The same things were measured in two ways. Each way mixes the same 11 hidden numbers, adds some noise and spreads widely along 6 directions of its own, which tell nothing about the thing.
Some things both ways: the first way, then the second way.
[-24 -20  43 -25  38  50  36  12  79  22  15 -20   4 -23  29  39 -11  13
 -20   9  44   5  19 -51  26 -15 -65 -15   7]
[-33   4   3 -38 -34 -34  19 -11  14 -12 -30  21  -5  24   8   2  11 -50
 -21 -14   1 -35  35]

[-27  12  36  -1  23  15  23  65  46  23   9  49 -12  27  -9  18   7  13
 -14  15  -9  39 -33 -39  -5  -4 -47  12  -7]
[-57   4  25 -14 -27  14  -3 -16 -30  16 -13   3  39  -2 -72   1 -35 -48
 -60 -11 -38 -16  23]

[-26  23 -16   2 -38 -19  23  36 -26  18   9  29  16  -3 -39 -21  -1 -19
  29  -7   2   4   7   4  -2  25   6  30  -8]
[ -7 -31 -13  -1 -15  12  19 -25 -25  37 -15  10   0  11 -50   6 -81  18
  11 -26 -33   9  15]

[  9 -14 -31 -25  -5  -5  15  23 -10  16  -5  -6  15  -3 -14  -2   9  -8
   2  -7  14 -21   0   6 -32  33 -20  -7  48]
[-55 -15 -23 -12 -11   5  -2 -25 -15  43  53  18  28 -34 -21 -44 -30  -2
  -8  12  -7 -33  38]

[-25 -46  -1  -7   9 -11  17  32  25  14  16  27  -6 -24   6  26  11  -2
 -15  -3  47 -13   6 -24  28  17 -35   8   3]
[-49  58  -7  -8  -9 -27 -27 -34 -28 -11  -2   8  -6  20   7 -12  13 -56
  13  -1  45 -13  51]

[ -5 -11  44 -32  32  27   9  15  31  -5  -2 -47   4 -32  16   1 -24   2
   3  16  27  -1  17 -51  45  -6 -27 -16   0]
[  6 -42   3  -6  -4   9   1  49  78   5 -44  -5  -9  36  49  -2 -43  33
 -49 -16  -8 -36   4]

[ 12  13   7 -30  21  -5  24  27 -13  36 -36  20  -2 -10  13  -9 -15 -21
  12   6 -15   0 -27  19 -18 -24 -44   2  68]
[-19 -49 -43  -9  -4  20 -27 -10  29  40  46 -15  24 -10   9 -52 -14  14
 -26  57  22 -37  11]

[-15   4  26  23   3  21 -33  -7 -80 -54 -15 -30   8   3  18 -20  17 -11
  26  18 -14  26   7 -60  43  18  12  14 -14]
[  7 -14  15  -5 -11 -12  20  13  25   9   0  51 -10  29  -9 -24 -43 -92
 -41 -49 -22  17  13]

[ -4  29  15  21   5   7  17 -18  25  35  -1  15  29   7  -9   6  -7  -2
 -35 -43 -25   5 -17  23  -5  -4 -25  17  -9]
[-32 -30  11 -32 -42   0 -46   4  -7  -1   8   9  15  41  -5   5  -2 -23
 -11  21   9  -9  23]

[-30  15  36  -1  -3  14  -9  33  14  15 -11 -13  27 -24  31  17 -44  -3
  29  22  17  30 -14  -7  37  -2 -23   5 -27]
[-69   3  -9 -30 -68 -28  31 -56 -45   4 -46  17  -8  33 -39 -14 -48 -35
  46  14 -22   9  58]

[-30  15  31  16  16  27  27  12 -16   0  -6  13   6  26  12   1   7   5
   1 -35 -31   4  -9 -34 -13 -16 -34  19  14]
[ -8   4  20   5   1 -27  28 -14  33   7 -19  50  25  40   6 -29 -56 -97
 -66 -38 -22  -7  15]

[-44 -23  38   1   6  35   6 -18  59  26  22  15  28  -5  21  41 -15   4
  17  25  55   8  -9 -34   3   1 -42   3  17]
[-92   1 -43   4 -31 -21  20 -24 -17  12 -16 -43  22  -8 -31 -12 -69  -2
   7  32 -52  -9  -5]

[  3  29  34 -18  12  32  40 -27  38  19   2 -36  36 -25  -6  -2 -15 -11
   0 -19   2   0  21 -26  -1 -14 -39  -9  21]
[-22 -32 -17 -26 -17 -37  21   3  22  32 -21   4  17  17  -2 -22 -63  17
 -67  12 -34 -52  -4]

[ 11  19  54  21  33  33  -4 -34 -20 -30  -3 -28  10   6  13 -34   6 -16
  -7 -19 -25   3  14  -2  25  -5  24   8  10]
[ 54 -57 -17 -57  -7 -20 -18  -5  20  55  43  37 -22  21  -6 -29  11  -5
 -57 -41  24 -64  37]

[  3  35  -3  -6 -21  26   2 -29 -52  -3 -22 -34  35 -22  -4 -14   0 -19
  20   1  -9  18  14 -27  22  -2 -15  13   9]
[-36 -10 -12 -29 -60 -57  18   0  13   3 -22  34 -17  25  -6  -9 -31 -47
 -32 -11  -5  12  23]

[ 21 -33 -26 -31  -9 -14  -2  24  -2 -22   0 -32   6 -49  20  -3  21   0
 -29 -22  36 -19  31 -24  45  28   5  -5  -6]
[-43 -42 -13  -4 -22  17 -38 -15  -9  35  38 -15  19  21 -29 -18 -29   3
 -19  35 -17 -32  25]

[  3  27  47  28  15  60 -28 -48 -22 -38  -1 -78  44  -4   6 -21 -13 -20
  16  11   0  14  24  -2  23  20  18  -7 -12]
[-37 -47 -17  -5 -27  -9 -23  10  29  16  10 -14   8  21   8  23 -21  47
 -20  11 -16 -33  10]

[-18  16  15  20   7  -9  18  41 -26  -7  11  17   6   5  -8 -11   8  -8
  24 -22 -29  13   1  -6 -35  27  -3  -2  28]
[-26  38  14  10  29 -18 -18 -19   8 -33   1   6  44  16  29 -15  21 -22
 -27 -12  13 -21  25]

[-13  15   4  24   6  54 -27 -12 -26 -11 -13 -26  23 -25   3  24  16 -23
   6  17  37  34  -2 -13  37   0 -33  18 -22]
[ -1 -49  12  -7 -43  27  15  23  45 -27 -46  26  -4  28   7  22 -16 -73
  14   5   5  60  -9]

[ 13  45   3  -7 -25 -23  17 -11 -73   6 -32 -19  26  -1   4 -55 -18 -24
  26 -18 -61  -2   4  18   3   5  14   8  31]
[ 72 -40   3 -22  64   2 -19  10  21  17  65  61  50  30  58 -67 -36 -55
 -43   0  16 -30 -27]

[-16  -2  14 -18  39  12  10  18  13  23   3  -2  -7  -4  41  -1 -33  35
  -6 -18 -16 -17   2  -4  12 -16   9  -9  16]
[-16  -1  -3 -43 -29 -59   1 -53 -23  42  33  63  13  14 -20 -45   0 -40
 -35 -34  17 -35  72]

[ 19  25  36  19  37  -8 -35 -10  30  -2   7   2   5 -19  25 -22 -17  -1
 -12 -15  -2   7 -33  60  19   0  40   6   4]
[  3 -47   6 -24  16  47 -43 -17 -16  43  31  -7  76   0 -19 -45  -9 -18
   1  24  18 -13   4]

[-12  11   8 -15  53  38  15 -13  90  11  43 -50 -17 -36  32  25  17  45
 -13 -45  63 -16  16   1 -13 -13 -13 -22   3]
[-72   1  -5 -17 -61 -45  32 -47 -15  -3 -19  15  18   1 -54   5  -5 -16
 -32 -17 -39  -5  49]

[-29  -6  41 -16  30  32  32  -2  10  -2  -2 -28  -5  20  41  -5 -11  21
  24 -21  -5 -18   9 -41 -14 -17 -18 -11  41]
[ 26 -43 -11 -10  21 -13   9  13  61   1  35  28   7  30  40 -44 -19 -25
 -56 -45 -28 -36  10]

[ 31  23 -15 -10 -22 -32   7 -15  -2 -15  17 -38  30 -43  10 -45  10 -14
  12 -56   2 -26  32  41 -19  33  52  -8  31]
[-33 -16 -36  -2  28 -17  -5 -39  -4  40  23 -25  63   2   8 -45 -55  58
 -33  35 -22 -71   2]

[ -9  17  25   2  25 -24 -12   1  45 -16  40 -25 -29 -41  45 -27   7  27
  13 -23  28  -2  10  18  36   9  54 -12 -12]
[-44  32   1  -6 -11 -38  40 -56 -30  18 -39  21  26  13 -37  -9 -49 -40
  -8 -35 -28 -12  35]

[-10  13 -15  -8 -23   9  32 -15 -20  10   0 -13  19 -12 -10 -10  22 -24
  25 -20  18  -9  22  -3 -16   8 -24  12  36]
[-28   0 -30  -2 -18 -34  23 -14  22  -7  -8  16 -10  11  14  -2 -28 -33
  -6 -12  -7  -1  10]

Other things, the second way, with their names:
<214>: [-26 -17  18 -26 -52 -21 -11 -35  -8  30 -25  35  26  39 -31 -10 -19 -78
  -8  -6  21  24  39]
<82>: [  5  32 -22 -10  38 -59 -49 -35 -12  18  41  17  58  -5  15 -24   9  15
 -89  14  58 -46   0]
<40>: [-61   1  10 -14 -36   9 -28  -1   0 -31  -8   0  47  16  -1 -28 -12 -56
  -9  24   5  34  14]
<79>: [  2 -18  -6  -8  19  -2 -21  -2  41  23   3  13  28  33  37 -12 -41 -22
 -60  -9  15 -53   2]
<576>: [ -5 -51   0 -13 -28  13 -44  35  17  24  -6 -16  -2   7 -29  55  -7  36
 -36  -6   7  -7  -9]
<414>: [-15 -38 -14 -15  -3  34 -45  31  45 -14  24  -8   4  24  59 -11   7 -32
  14  28  31 -19   1]
<514>: [-45  41 -44 -19  10 -71  11 -38 -19  33   0  -9   9 -17 -15  -6 -36  43
 -74 -17 -11 -90  18]
<323>: [-21  21  -8   5   1 -21 -30   7  -3   8  -4  -1 -17  20   2  17 -32   5
 -29 -22  16 -18  13]
<575>: [  8 -13 -12 -20   7   7 -41  -8  18  42 -21  -2  21  20  23  -8 -36  25
 -35   4  57 -43  14]
<206>: [-19 -46  -4 -57 -45  13   9  24  16   4 -17  19 -16   4  19 -25 -15  29
  30 -17   5 -19  48]
<7>: [-54  18   4  12 -25  -3 -49  14  40 -61 -34 -26  17  32  38  37  36 -14
 -21  21  37  12  10]
<293>: [-41   3  12  -2  13  15  23  17  27 -18 -58 -13  52   8  35  -7 -50 -27
   0  14 -19 -14 -20]
<41>: [ -18   16    8    6    4   -8   32    6    6    1  -20   40   -4   19
    4   14  -69 -102    4  -47  -24   13   -7]
<35>: [-46 -49 -15 -17 -52   4  22   9  59  20 -24   7 -10  11   9   7 -26 -21
 -12  -3 -14 -25  27]
<75>: [-66 -22 -35 -20 -49  -6   6 -48 -45  37  38   5 -17   0 -55 -23 -34 -13
  18  34 -28 -30  54]
<94>: [ -5  -2  35  -4   7  -4   9  19  60 -26 -63  26  42  60  65 -31 -48 -46
 -26 -36  -3   6  13]
<192>: [  1 -14 -12 -37   6 -40 -28 -31 -23 -12  85  54  40   9  19 -26  41 -47
 -21  27  24 -30  14]
<410>: [ -1  23 -23  -2  33 -28 -55  -6   8 -51  53 -11  20  18  33  13  54 -10
 -54   0  25 -38  -7]
<568>: [-80  49  -5 -14 -33 -39  20 -21 -19 -25 -33  13  -4   8  -9  12 -26 -49
 -24   1 -14 -28  30]
<507>: [-60  31 -11 -25 -28 -33 -23 -40 -19  16 -16  -7  11  14  -9  -5   7 -14
 -10   2  27 -44  53]
<240>: [-52 -45  13   9 -47  29  -1  30  67  -2 -43 -21  33   8  -1 -14 -19   1
 -11 -27 -20  43  26]
<352>: [-44 -12   2  -1 -33   0 -13  11  27 -14  13  23 -14  13  20   4   2 -12
  10 -17   7   7  47]
<254>: [-58  39  -3  18   4 -25 -27 -40 -18  -3  30   5  36  12 -19  -7  -1 -56
 -35  -9  -3 -13  30]
<445>: [-69 -18 -19  -1 -27  12  -1 -21   6  17   6 -21  47 -19 -33 -20 -26 -23
 -26  19 -21  -5  11]
<480>: [-35 -12  -7 -15 -45  -6 -14  -1  43  15 -41   5 -16  33  17  22 -11 -39
  -5 -25  34  -8  38]
<83>: [  9  -5  17 -31   0   9 -46  44  19 -41 -45 -20  30  16  18  12  19   4
 -49   7  37   3 -25]
<284>: [-45  -2 -16 -10 -18 -21 -14 -15 -11  33  16  12   9  11 -13 -17 -46 -24
 -42  38   0 -42  12]
<97>: [-18 -33 -15  -5  32  17 -37  39  38  -4  61  -6  62 -21  54 -41  -2  10
  -8  10   5 -12 -21]
<24>: [-10  -5  -9 -18   3 -15   2  32  29  -8  -3  18 -23  23  46  -1 -35 -22
 -17 -20  -5 -38   3]
<112>: [-33  -6 -18 -10 -28 -14 -22  10  10  28  23  15 -44  12  11 -21 -14  19
   3 -10  22 -32  63]
<483>: [ -9 -13 -26 -12 -19  16 -47  14  12 -24  23 -12 -40  18  19   4  39 -16
  24  22  47   1  24]
<158>: [-66  20 -44   4 -21 -44  17   8  -7  21  21   1 -33 -25 -14  -5 -60  10
 -33   6 -28 -36   8]
<379>: [-39  11   1  -4  15 -21  -1  22  18   1  11   8  33  -1  25  -5 -24 -45
 -29 -21 -19 -31 -11]
<474>: [-56  53 -11  15  29 -18   6 -16  18  -1 -24  -8  24  12  40 -20 -45 -29
 -22  -5   1 -52  17]
<529>: [-45 -38 -10   7 -38   0 -20  -8  12   7   9  -7  31  12 -23  -2 -22  -9
   4  -1 -16  41  11]
<380>: [ -51   27   23  -36  -26    1   16  -27  -25   -1   13   58   23   -7
   -5  -66    2 -105   33  -43   12    9   81]
<243>: [-39 -39 -15  -7 -19   0 -16 -19  -9  31   8 -30  33  19 -37   7 -27 -12
  14  -5 -38  -6  -1]
<298>: [-17 -29  19 -27 -19  11  -2 -38 -11  32  20  39  66   2 -40 -38  -2 -91
 -12 -21   0  15  32]
<121>: [-39  34  -1 -13  30  12 -11  28   3   7 -16 -19  24   4  35 -81 -68 -10
 -39  30   0 -55   7]
<553>: [ 21 -29   3 -42 -26   7 -53  34  10 -28  22  28 -14  22  24 -33  30 -12
  -9  -2  55  28  28]
<450>: [-45 -27   8 -47 -61  -5 -34 -40 -27  -6   5   8  37  26 -29 -22  39 -33
  22   6  19  15  62]
<164>: [-26  -3  13 -48 -23   9  -1 -18   7  11 -23  14  39  -9 -17 -21  22 -55
 -36 -30  22 -26  41]
<187>: [-22 -35  -2  11  -2  11  12   5  33  14   0   6  49  13  -6 -54 -68 -42
 -47  11 -38  12 -11]
<230>: [-30   3   6 -21 -10 -24 -14 -35  -6   4  -4  21  43  38  16 -27  -7 -42
  -6  10  14 -22  32]
<160>: [ 17 -26 -44 -24  17 -22   3  -6  42 -15  24   7  -1  18  54 -16  11 -17
 -20   6  13 -48  -7]
<107>: [ 11   3  -3 -17  10  -6  37  -5 -13 -22 -15  21 -21  25   0 -13 -28 -59
  25 -31 -30  -3  10]
<108>: [  0 -41 -29  -1   0  30 -41  31  32  -6  34 -12 -19   1  34  25   8  16
  39 -15  26   9  -2]
<227>: [-11 -20  -9 -13  -3   3 -11  14  -5  27 -19  -5  -2  15   0   6 -58  30
  -2   2  -3 -26  -1]
<489>: [-29  -6  13   1   8  -8   6  -4   7 -49  27  21  23  40  24  21  10 -78
  13 -19 -47 -16   3]
<490>: [-76   7 -16  -4 -63 -39 -36   1   4   8  -1  -4 -33  20 -12  46   0   2
 -28  11  13 -27  36]

Some of these things the first way, each followed by its name:
[-14  47  26  34   7  13  23 -26 -19 -15  12 -14  -3  15  -3 -35  39 -19
  29 -26 -18  16   7  16 -35   8   5   7  27]  <410>
[-13   5  24  31   4  13 -23  10 -26 -11 -10  36   5  19  28  -8   3  -6
 -12   0 -22  22 -23   9  33   1  23  31  -6]  <480>
[-29 -27  11 -11 -12  15  20  25  12  -3  34  17  10  -7   4   8  12   7
  14  24  19   8  38 -59   9  36   8  -2  18]  <514>
[-14  15   7   0  23 -22  16   9  79  53  39  56 -12 -35   1  22   2  27
 -32 -13  14  20 -25   1  13  -7 -17   6 -10]  <83>
[-27 -15  20   1  64   9   1 -14  59  28  19 -19 -27   6  37  19 -15  45
 -11 -20  26 -26 -24  17  -1 -12 -22 -19  10]  <352>
[-23 -47   4  39   6  24 -30  -1 -32 -28   3   7  19 -14   2  35  32 -27
  -1  16  49  16   1 -32  30  34 -34  15  -7]  <483>
[-26 -47 -16 -14 -25  28  22  43  -5   4   1  32  28  14   6  26  10   2
 -31 -12  13 -10  23 -45  13  19 -20  26   6]  <79>
[ -1  12  -1   1  15 -31   6  20 -12 -12   9   1 -36  -7  28 -34  32  15
   6 -30  -6  -7  -2  13   5   6  30  -1  22]  <254>
[  1   0  35  10  -2  24 -17 -11  32 -18  15 -39  41 -32   4  10  -1 -25
   9  12  38  19  12 -13  16  30  -7  -8  -7]  <293>
[ -8  30 -38  -6 -33 -14  39  18 -59  38 -17  23  23   8   7 -11   3  -2
   7 -17 -61   8  13  17 -36  13 -13  -1  46]  <192>
[  8  22   2 -37  42 -18   5  21  35  28   3   5 -21 -21  21 -15 -16  31
   3 -32   7 -21 -32  17 -19 -21   5  -5  44]  <240>
[-21   1  10  -8  31  32 -30 -14   4   8   9 -22   0 -19  37   9 -22  26
  22  19  35  -3  -2  -6  32  -6  16   3   2]  <529>
[ 17  30  32  -5  14 -38 -10 -34  31   1  15 -42  -6 -51   7 -46 -14  -3
   6  -2  14  -4   6  30  61  12  37 -10 -18]  <227>
[ 18 -21  41 -12  19 -43  -3  -8  54  -6   6 -25  16 -38  -4  -2  -9 -12
  -6 -19  32 -12 -22 -24  15  24 -35 -20   9]  <121>
[ 18  21 -13  -2  -2 -63  -3  28  -9  10  -8  14  -5   8  14 -35   4   9
   0 -48 -31 -20 -41  51 -40  20  20  -5  32]  <380>
[-23  -4 -13  22   5   8 -21   7 -22  25  -2  26  28   1 -15  35 -17  10
  -4  -6   2   6 -31 -11  -3  15 -32  21 -11]  <553>
[-26  19  35  41  -6  30   6  -5  10  -8   7  -7  26  18 -12  16  22 -14
   5   0   4  36 -11 -17 -17  21 -38   5  -9]  <568>
[-69 -53  28  -2   9  15   0  57  -8  18  12  60 -11  16  15  34 -31  25
  17  77   8  25  -4 -85  59  17 -22  15 -15]  <323>
[-12 -21 -20 -50 -24  -4  26  20 -18  28  -9   0  -4 -17  -9 -16  -8 -21
  30  44  39 -18  20 -10  27  19 -14   6  36]  <108>
[ 13  44  25 -20  11  34 -14  29   7   6 -22 -42  27 -27  21  -9 -40  -9
  20   6   8  17 -12  22  19 -14   1   1  -4]  <450>
[ 17   0 -33  -2 -21 -43  20   1 -24  12  -3  17   5 -26  -1 -14  33  -8
 -33 -39 -23  -2   9   5  10  21  -7   7  13]  <284>
[ -1  44  36   7  47  -9 -13 -26  14   8  -6 -13 -14  -6  39 -21  -8  20
  16 -36 -12  -1 -44  22  -9 -32   3  -5  26]  <187>
[ 28  44  28  -2  -9 -17   6 -22 -27   0 -40 -26  15  -1  11 -52  -1 -44
  11 -10 -29   6 -24  47   5  -6  -8   5  35]  <414>
[ 27  94  17   7  32  11  26 -51 -14  20   0 -35   2 -20 -33 -68   1 -31
  23 -46 -27  -7   1  75 -31 -19  21   2  38]  <82>
[ -9 -44 -39 -35  27 -20   6  27  80  35  36  37 -31 -32  49  40  30  52
 -40 -32  65 -27 -10   0  -4   0  -9  -9  32]  <445>
